The same things were measured in two ways. Each way mixes the same 12 hidden numbers, adds some noise and spreads widely along 7 directions of its own, which tell nothing about the thing.
Some things both ways: the first way, then the second way.
[  8  -8 -15  16  -1  10  -4  -6  27  13   3   7 -23 -18  11  19  11  -3
   7   3  14 -23  -4  12  -5  -7  11  10  23 -12  -9]
[ -6  22   3  22   5  -6 -18  -4 -14  -1 -21  -4 -12  30   5  19   8   8
   2 -13  13 -15 -25   6  -7]

[ -1 -28 -20 -16   2  -6   6  23  -4  -3  19  -7  26 -11   5 -19  -6   9
 -24  16 -34 -10  20   7 -21  -8 -12  -5  13  -2  24]
[ 20   8  -1   7   2  16   3  -3 -24 -14  -1 -13  35   1   2  -7  -5  -7
   5 -10 -10 -11 -10   7   9]

[  5 -34 -11 -17  10  10   8  -1  14  -3   4  -4  -3   1  -3 -11   2   1
 -26  13 -16  -9  -7  22 -16 -24   1   1  20  -7   1]
[ 12   3   2  13  20  -8   4  -1   6 -16 -12 -14  -5  -2  13  14 -10  -2
 -31   7   9 -11 -14  -1  -4]

[ 10 -21 -28   0   7  15  -1  21   7  14  25   1  18  12   9  -7  -3  12
 -12  15 -25 -16   2   3 -15  -6  -2  -9  10 -13  -7]
[ 11   2  -1  -8   2  13   7   0  -7   2  12 -15  13 -15  11  -7  -5  -3
   2  -4  -8   2   2 -13  12]

[  5  23 -29  11  -5  -6   1  -8  -7  -1  12  10  18  16   7  23   5  -4
  -8   9  31  -8   8  -4   2 -12  -6 -30 -18   8 -10]
[ -2   0 -18   5  12 -18  -5   9   6 -11   6 -35   6 -17  28   6  20  -2
 -21  -6   2   6  -6   1   5]

[ 10 -14  27  -8   3 -15  15  11 -21   0  -7  -9   7   7 -17 -15  -4  -7
 -13   0 -16  -3  11  18  -4   2 -10  27   0  22  30]
[-14  18  21  16 -21  16   4   4  20  -9 -10 -18   9 -18   1 -49 -10  14
   1  10 -17  17  20   0  -7]

[ 24 -15   9   1   5  14   0   8  23  10   0   3 -13  -1  11  -9  -6   8
  -6  -6   0   0 -12  14 -22  19  19  17  11 -15  14]
[ 19  19  -8  23  21   1  -9 -13   0 -25   5  -4  25  -5   1  -6  -8 -11
   0 -16  -3 -10 -20   3  10]

[ 17   7   2   9  -1   7   2 -15  -5  15  13  -6 -16   3  -2  11  15   1
   3   3  12  -5  -5  20  -7   0   6   2  15  -8   7]
[ -5  31  11  24  12  11 -15  17  10   6  -8  -1  -4   6  15 -26 -12  -7
  -1  12   7  12  -4   8  -2]

[ 25  -7   9  -8  12   1 -12 -12  22   7  -7  -6 -50 -12   5   5  -9   4
 -10 -15  19  -3 -27  16 -20  24   8  -8   9  -5  15]
[ 12  13  -5   4   4  -9   5 -11  14 -13  -1  -9  16 -17   0 -35  -4 -19
   7  -6   6  10  11   1   7]

[ -7  10  -8   9 -15 -18   4  17 -21  -8 -16 -11  24   6   3   3  -8  -4
  11   2  12  17  11 -13   7  12 -23  16 -31  12  13]
[ -4  18  13  10  -4   4  13  13 -12 -14 -13 -12  10   1 -28   3   6  15
  10  -7  -8 -21  -7   4   3]

[  1  -3 -21  -5   2  -2  12  12 -16   2  -7 -10  13  23  -8  -6  -9   7
   8  24 -17   2   9   7  -2  -2 -11  17 -17   2   3]
[ 11  10   8   8  -5   6  -2   4  13   0 -12 -23   8  -8  22 -30  -2   0
  -2   3   0  -2   2  -3  -1]

[ 19  -5  -5  -4 -16   3   4  -8   9   2   7  14  19   2   6  -5   1  10
 -14  -3   6 -12  17   0   2   3  13  -1  12 -14  11]
[-11   9   3  -6  -4   2   9   6 -11   6   3  -9  -5 -14   3  19   6  -2
 -13  -1  -4 -17  -7  -8   7]

[ 14   5  10  14  11   7   4   8  -3   7 -14   2 -16  17  -8  18  -7 -20
   3 -12   5 -19 -18   1  -5  12  -9  45   0  24  12]
[  4 -16   7  -9  -3  12  27   9 -11 -14  -8 -27   7 -18 -13  12  10  25
   9 -17 -20 -13  -1 -21  12]

[ 15  20  16   4  -3 -17  16 -10 -19   0   5   5  11  -2   0   7   6  -3
   0  -9  14  -4  17  11 -14   9   7  24  -7  15  44]
[  0  10   6  -5   2  -3   1  -9 -24   2  -9 -14  -8  10 -19   3   7   5
  -3  -3  -1 -14 -25 -19  11]

[ -8  -1 -17  25  -4  16  -8  12  16  17 -12  -2 -16   4  12  19  11 -12
  37  13  20  15 -11  -5  16  -8   1  12  -9  -6 -40]
[ -9  28  15  12 -11  -7 -14   3  23   4  -8 -18 -17   4  -5 -17   0   0
  10  15   0   2  -5  -4   1]

[ -9  -6 -30 -16  16  -1  -5   5   1  -6   3   0 -32   5   9  -9 -16 -13
  -8  18   9  10 -15   6  -2 -20   0 -23  -8   4 -12]
[ -6  -2   5  -5  -1 -10   5  -4  -1  -7  -4 -20   4 -17   8 -18   8  -2
 -29   5   4  -2  -6  -7   3]

[  3  22 -23   0   3   8  -5  -8  20  18 -21   3 -11  14   8  11 -15  19
  33  -2  11   9  -3 -17   1  16   3   0 -18 -12  -4]
[-17  34   1  15 -21   2 -11  -3   3  -3   5 -14  28  -5  31 -14   3   8
   5  -4 -17   5  18   0   0]

[ 27 -18  11  22  19   5  -8  22   5  -8  -1  -3   7   3  -4  14   8  -4
 -21 -26  13 -46 -10  12 -29  12  -8  29  -6  23   7]
[ 25 -13  12   6  50 -19   7 -34   0 -37   1   0   8  -1   2   5 -12 -12
  -7 -10   4 -26 -27   4  12]

[ 21   0   3   7   0  -6  12  -9   0  13  16   8  11   4  -3  14  14  -1
 -18   5   1 -24  12  22 -17  -9  12   1  16   6  20]
[  8   7 -13  18   9  -9 -10   2   3 -12 -12 -30  -6   4  15   6  12   8
  -9 -14  -2   8 -14  -2  -4]

[ 10   7  -5   3  16  15  -7  -1  23   9  -8  -1 -39  -3   8  10  -7   0
   9   4  14   2 -18  10 -18  16   7  10   3  -4   8]
[ 21  25  -3  23 -11  25  -2  -7 -32 -18 -17  -4  24  17 -24 -19  -6   7
  14 -21 -20  -5 -17   3  -3]

[ 19   0  23   0 -17 -17  16 -10   3   8   9   8  38 -16   0 -13  -1  20
  -6 -12  -9  -7  35  -6  -1   7  -2  11   4  -9  17]
[  1  26  11   5   9   9  -7  -3   5   0  25 -11  23 -15  16   7  -8  -3
   3   2  -9 -24  -6 -11  13]

[  5  -2   9 -10  23  -9   1   4 -21 -20   9 -10 -12 -12 -11  -3  -7 -13
 -28  -9   2 -21  -7  12 -24  -5 -19  19  -2  35  32]
[ 18 -26 -22  -8  -4  -1  26 -13  -2 -10 -21 -29   7 -18  -5 -14   1   8
   4 -27   0  21   1 -19  13]

[ 18  -4   9  -2  -5  -6  -4  -5   2  11  10   5 -17   1   2  -3  -3  -8
 -24   2  15  -5  -2  15   7  -1  10 -23  17   0   1]
[ 16   2   2 -10   9   7   3   6   3 -19  24 -17  27 -37  10  -2  11 -32
   2  -7 -16 -25  -4  -6  22]

[  4  25  -1  11   9   8  -9   8  15  17   1   6   5   9  14 -11 -10  23
  12   3  11  13  16  -1 -10  23   6 -19  -6 -18  12]
[-26   6  -8   9  29 -13 -18   8   0 -16  11  -7  -5  -9  18  -8  21  -1
 -23  -9  22  33  -3 -13   8]

[ 13  -9  -5  14   5  19  -9  14  16   4  12  11  11   6   6  -2  12   4
 -21   6   9 -24   9  16  -7  -2   9  -6  22  -8   2]
[-12   4   8  11  16  19   1  12 -27 -25  -5  -3   5  -5  -4  15   6  -2
 -22  -7 -14  -7 -16   0   3]

[ 18 -19  -3   4   9  14  -4  11  13  14  10   0  -8   7   4   4   1  -6
 -27  -2  -2 -14 -21  15 -20  -3  13   8  18   1   7]
[ 14   8  -4  17  44 -20  -3  -2  -5 -28   8   2  14  -4  15  16   6  -8
 -15 -16   3 -27 -28   5  15]

[-20 -10 -17 -11  11   5  -8   9  -4  -7   7 -14  -2 -13   7 -12  -4  -3
   1   8  -6  12  -3  -8  -3 -22 -24 -13  -3   5  -9]
[  5   9  10  12  23   2   5   1 -10 -12   3   1  11   3   1   7 -15  -2
  -6   6  -5 -10 -17   5  13]

[ -6   3 -25  25   0  12  -9  11   3  15   1   2   0  20  11  16   4 -13
   5   5  18  -4 -13   0   5 -14  -6  -6   6  -2 -17]
[ 27  -6   6   0   3 -11  -2   5 -13 -17  -6  -4  -1  16 -10  22   8 -12
  -2   2  12 -29 -30   4  11]

[  6 -13   6  11  -1  18   2   5  31   4   2  14   7 -11   4   4   5  -3
  -6  -6  -3 -24   9  -2   0  -2  -8  18  28  -7  -6]
[ -8  -7  -2 -18 -11  -1   2  -3  -3  18  11 -11 -16  -8  12  16   4  -1
  -9   4  22   9   1 -20   6]

[  8  12  -2  -4   3  12  -1  -9  13  -7  -7  12 -26   7   7   4  -5 -11
  -2   1  29  10  -9   5   1   9   6   1   4  -2   7]
[ -6   4 -11  11  -1   2   1  10  -7  -9  -5 -14   1 -11   0  -2   8   1
 -23  -5   5   9 -11   4   1]

Other things, the second way, with their names:
<343>: [ -1   0  18  -5  -7  -7  11  13 -13 -10 -15 -22  19   2 -13  -4   9   9
 -12  15  10 -20 -10  -3  13]
<128>: [ 23  -9  -1   2  27  -7   0  -8  -4 -21 -12  -6  -3   3   5  29  -1 -25
 -15  -4  21 -24 -26  -3  10]
<269>: [ -8  14  -6  28  -6   9  -1  15  -6 -14 -34 -14 -16   7 -27 -24   4  11
 -10  -7  -6  23 -16   7  -7]
<534>: [ 13  -6  -8  -5  -7 -29   4  -9  43   0 -11 -50   1 -32  21 -64  11  -8
 -10   8   3  22   8  -6   6]
<24>: [-19  14   8 -16  -1  13   3   3 -31   1   9   1  10 -11   6   9  14 -11
  -7  -6  -4 -10   8 -23  10]
<405>: [-18  17 -12  -1  15  -5 -21 -10  -4  -2  47  -2  37 -24  60  22   8  -9
 -33  -8  19  -8  -2  -9  11]
<223>: [  8   1   4   8  -3   7   5  -3 -10 -16  -4  -6  18  -8   9  23  -2   4
 -17  -8  -6 -29 -18  -5   9]
<578>: [ -3  -7   7  -2  29  17  19  15 -19 -15  -7 -16   6 -16 -19 -14  -1  -1
  -9  -2   3   8  -3  -6  11]
<496>: [ 16  -8   7 -18 -10  16  15 -10   3   9  -8 -20  -3 -15  -7  -7 -15 -23
   9   9   5   2   5 -14  11]
<484>: [ 13   7   2   0  -2  -9  -1  -6   6  -7  10  -5   3  -7   5   4  -4 -12
   0   2  -1 -11 -11  -1  12]
<288>: [  5  22  -6  10 -30   7  -7  -3 -15   9  -3  23   6  16  16   6  -6   4
  -5 -12  26   0   4  -2 -12]
<417>: [  0  -1  19   3  16  -7   0   1  -4  -8  -9  -8  -4   1   5 -26  -8 -14
 -28  28   7  -1 -16  14   5]
<134>: [ 13  21 -14  15  -2  -7  -2  -8 -14  -5 -12  -9   5  15  -6   4   3  14
   6 -21  -1  -7 -18 -12   4]
<452>: [ -4   8  -5   1 -20   5  -1  -7 -11   1  10 -16  19  -7   8  -7   0   3
   0  -3 -15   8  -5  -1  12]
<520>: [ -6   4  -2  26  14  20   9  10 -24 -24  -8   2   5   0  -8   8 -11  15
 -21  -9 -20   6 -19  15   0]
<447>: [  8  13   7  22   6  30   6   4 -29 -36   5  -5  26   2 -12  16 -15   6
  -1  -6 -42 -10 -13   9   5]
<554>: [  0   9  25  -2 -20  -3  10  -3  -9   0 -23  -7   4   0 -16 -48   1  -1
  -2  14 -12 -13  -9   4   6]
<457>: [ 19   3   3  14  -1 -15  12  -5  -9  -8 -12  -5   4   5 -11 -23  -4  32
 -23  -6   2 -18 -31   4  -1]
<11>: [-34  30  -1  13  -6  11  -3   5 -27 -14   6   2  25  -2  10  21   7   3
  -6 -11 -11   1   9   6   3]
<74>: [ -4 -19 -14  -2  16 -11  -2 -22  10 -25  -2 -37   1 -23  19  12  19  -9
  -2 -24  -5  15  -2 -16  12]
<604>: [  4  29  16  20   0   3 -10   0  -3  -6 -13  -4  10   6   3 -48  -6   2
 -16  11  -3  -3 -13   6  -5]
<386>: [ 16  -4   8 -10 -19  -3   0 -22  -5 -16  -5  -1  15  -1   7   9   7 -29
  11  -9   8 -22   0   2   6]
<135>: [ 10 -10  -9 -18 -41   0   2 -22  10   7  -8 -22  -5 -15   3  -6   5 -13
   4  -6   9  12   7 -24   6]
<30>: [ -2  23  17  -5   6   9   8 -16 -17   1   3   6  10  -6   4  -2 -11 -17
  -3   3  -7 -22   5  -6   2]
<41>: [  6  16  -4  -1  -4  14  -9   7 -12   6   7 -11   6   4   2   1   2  -9
  10  -5   9   6  -3  -9   7]
<174>: [ -5  32  13  36  20  11   0  -3 -17 -32  -6 -13  32   3 -10 -18  -7  28
  -3 -11 -34 -15 -17  13   0]
<448>: [ -8  10  -6   9 -15   3  14  12  -6  -5  -5 -13  13 -13 -10  -4  -5  11
 -13   3  -8   5  -6   6  10]
<344>: [ 13  -4   7  -5   6 -31  -6 -11  14  -1   9   1 -22   7  -3 -14   3  -5
  -1   7  27   1 -17   0   8]
<149>: [  6  -9  31 -28 -45  12  13  -2 -14  20 -14   0  -2  -4  -6 -57  -6 -10
 -20  34  19   2   8  -3  -4]
<562>: [-13  11  14  11 -11  23   5   1 -29  -1  -5   5  -5   5 -13  -5  -1  24
  -2 -13 -15  -7 -14   2  -8]
<253>: [ 12  -5  -5   4   3  -7  -8 -20 -14 -24  -9  -6   8   4  18   9  10 -19
 -15 -13   4 -10 -13   5  -1]
<298>: [-18  39  -1  31 -16  23  -3   3  10 -15  -7 -15  26 -20   6   8  -7  19
  -5 -15 -22  -6   5 -19   0]
<110>: [-16   2  -3  -2  -6   0  -4  10   4   2  14 -12   1 -22  41   8   5  -3
 -36   8   8   6   5  -2  -2]
<147>: [ -9   6  11  11 -16   2  -3  14  29  -7 -13 -23   2 -15   5 -48  -4   9
 -11  20   5  34  10  -7   4]
<69>: [ 32   0  13  -8   9 -10   2 -18   1  -2   3   8   3   5   8  -2  -9 -23
  14   0  10 -27 -16  -2  16]
<193>: [  2  -7 -10 -17  -4  19  -1  -5 -16   3   5 -15   8 -18   7   2   8 -22
  -2 -13  15  13   4 -22  12]
<105>: [  1  -8 -18  -2   7  -5   1  -2  -7  -7  -2  -5  -5 -16  29   8  16 -12
 -23 -19   7   4  -6  -4   3]
<64>: [ -6  28  40 -11 -15  12  -4  15   6   1  14  -7  11 -10 -19 -23  -5 -23
   3  39   5 -18   6  -3  10]
<21>: [ 12  10   9  -4   9   1   1 -15  -2  -3   2   4   5  -6   0  -2  -2 -14
  15 -12   2 -18  -8 -17  16]
<169>: [ 13   1   5  10   9  -5  26  18  -4 -23 -10 -17 -12  -4 -49   5  -3  21
  -4  -1 -10 -12 -19   7   3]
<28>: [  6  -7  -3 -11 -15  -4  -8 -10  19   3   4 -33   7 -21  36 -24   6  -3
 -19   8  10  17   7 -27   6]
<49>: [ 48   0 -16   5 -14 -16 -12 -32   4 -16  -3 -11  22  11  24   2  -2 -23
  10 -16   4 -15 -14  -2   6]
<335>: [ 18  -6   0  -1   4  -1  13   1  16  -7  -7 -12 -20 -16 -14  -4  -4  -8
   1  -4  -1   1  -9 -16   9]
<196>: [  9   2 -13  15  32 -15   8   7  -3 -21   1   6  -1 -11  -3  16   9   5
 -14 -27  17 -13 -20   0   6]
<580>: [  5   3  -7   5 -13   4  -6  -6   0 -13  -7 -15  14  -8  -4 -18   5  -6
  -3  -7   6  13  -6 -12  10]
<493>: [-12   9   2  -4 -13  -4  -7 -10   7   2  -5 -10 -10  -8   0 -14   7 -14
  -2   2  13  16   6 -15   4]
<402>: [  1  17   0  15 -22  10  -2  -7  -1 -18  -4 -21  14  -7 -25 -30  -1   5
   4  -5 -17  12  -3   6  -3]
<300>: [ -4  17  -2  12  38   3   3  13  -8 -24 -11 -38  19 -19  15  17  13 -10
 -25  -5 -18 -26 -12  -8   8]
<388>: [-15   9   0   8 -18   0  -3  -2   1  -7 -17 -15  -7 -10   0 -36  10  11
 -22  -3   2  23   4 -15  -7]
<163>: [ 13  23  -5  19 -33  15   1  -1  -3 -25   5 -15  40 -15  -9   7  -6   0
  -8  -7 -20 -22  -8   6   1]
<565>: [ -6  18  -1  -5 -22  22 -11  -3 -22   7  36   9  26 -12  25  20   6 -15
   8 -15  -8 -17  -2   1  10]

Some of these things the first way, each followed by its name:
[  4  -2   9  10   9   7   6   6  20  -2  -5   1   5 -11  -6   8   5  -2
 -11   8   7 -11   7   9 -12  -4  -5  22   5  12   4] => <604>
[ -8 -16  -9  -8   8  -8   8  20   8 -16  -6  -2   6 -15  -4   0  -4 -12
 -11  21  -4  -6  11  -1  -3 -16 -16   9 -14  24  -8] => <534>
[-12  -2   9  22  20   3   8   8  13  -5   5   4  18 -14 -13   8  10 -13
 -19   9   2 -32  15   5  -3 -37 -24  16   9  26 -18] => <28>
[ 10  -8   2   0  -3 -18  -7  -2  -2   5  -4  -1   7  -7  -3 -15  -5  15
 -16 -16   1 -26  21  10   0   4  -3 -15  12  -6  22] => <386>
[  9  -7 -18  10  20   5   2   5  -6  17   1  -7  -8  29  -6  12   1  -8
 -12   0  -2 -22 -21  18 -18 -16   4  11   2  14   4] => <49>
[ 17 -19  -7  -3   7  -8   1   6 -26  19  20 -12  -1  16  -5  -7  -2  -1
 -21  -6 -20 -20 -12  19 -14 -12   2   2  12   5  18] => <69>
[ -4 -17   9   4  16   2 -10   4 -10  -2  16 -14 -27 -11 -11   0  11 -26
 -27   8  12  -7 -20  19   6 -38 -14 -13  11  23 -26] => <335>
[ -1 -31 -10 -31  18  11  -3  11  -7  -4  23  -5 -23   2   3 -26  -5 -14
 -33  13 -21   2 -14  22 -14 -22   1 -20  28   3  15] => <520>
[  0  -5   4 -15   3  10   9 -12  20  -4 -12  11 -12   6  -9  -4  -6  -9
 -14   9   0  -3   4   5  11 -12  -7  -1  19   4   0] => <110>
[ -1  -1  -6 -26   0   0  -3 -11   7  13   4   8 -40  -2   7 -22 -23  -5
   0   8  -7  16  -3  -1  19  -4   4 -27  21 -11  -1] => <565>
[  6  16  -8  -1  -6  -8  11 -14 -10 -15 -14  -6  -1   3  -9  19  11  -4
   1  19  32   7   8  15  -3  -1   0  11 -22  12  14] => <300>
[ -9 -18 -26   0  10  14  -7  15  12 -10   8   1  -5  -6  10   4   9 -11
  -7  13   6 -10   0   5  -6 -19 -11 -10  10   1 -12] => <417>
[ -1   7 -19   7   4   0  -5  14 -10  -5  -2   0   3   7   5   6  -3  -7
   1   2  13  -7   0  -3  -4  -4  -2   9 -14  14   8] => <554>
[  6  28  -9  -5   9  -5  -5  -9 -11  -2   6   8 -17   7   4  -4 -15   1
   6  -1  22   1   5  -8   8   4  -6 -19 -18   5  -4] => <562>
[ 16 -23 -12   6  14  21  -5   7  13  14   4   6 -39  16   7   2  -1 -17
  -9  -2   4 -21 -31  24 -10  -9  21  16  24  -3  -6] => <135>
[-14  15  -8 -15  12 -16   3  -9 -16 -18  -8  -1 -17  -3  -7 -10 -18 -10
 -10   5  11   0   9   1   6 -13 -29 -14  -4  17  13] => <149>
[-11  14   4  -3  13   5 -10  -4  12 -24  -9   2  -2 -15 -16   0   0  -2
 -24  11  25 -15  17  -3  13 -18 -25 -15  -2  22 -11] => <105>
[-11 -18  29 -16 -13  -4  16   9  29 -17 -37   7  26 -18  -3 -30 -17   2
 -12   1  -8  23  26 -12  12   6 -12  32   6  -1  18] => <163>
[  1 -13 -11  -5   9  -8   5   7 -43  -6   6 -20  -6  25 -10  -9   4 -15
 -21  12   1  -1 -13  35 -12 -20  -6   7  -3  15  22] => <128>
[  4   7 -19  12  13  12  -2  24   0   2  -4   4  14  32   4  -7  -9   7
  -1  17   9   1   2   7 -10   3   7   5 -22  -1  -1] => <388>
[ 10 -20   6  -8  17   2  14   6  12  -2  15   8 -10  -6   1   2 -15 -28
 -42  -3 -10 -17 -22   6 -22 -20  -1  23  20  25  10] => <457>
[ 20   7  -7  14  12   7  -6  -2   6   2  -6   9  -9  21  -2  16   6  -2
 -15  -9  26 -33  -3  21 -13   6   9   2   5   6  15] => <253>
[  8  -2  19 -18  -9 -16   2 -16  13  -3  -3   3 -14 -21  10  -8 -12  -4
 -12 -13  15  19   1  -5   3  11  -8 -19   6  -2  13] => <169>
[ 10  -3   0  13   7  21 -10  17  22   9 -19  -6  -7   2   3  -3  -7  14
  19  -4   4  -3  -7  -5  -5  21   0  31  -7  -9  -8] => <21>
[ -3  15  13  24  14  15 -13  -9  34  13  -4  10 -22 -20   9   7   2  -1
  12 -15  27  -8  -2  -7   4  -4  -6   1  16  -6 -19] => <147>
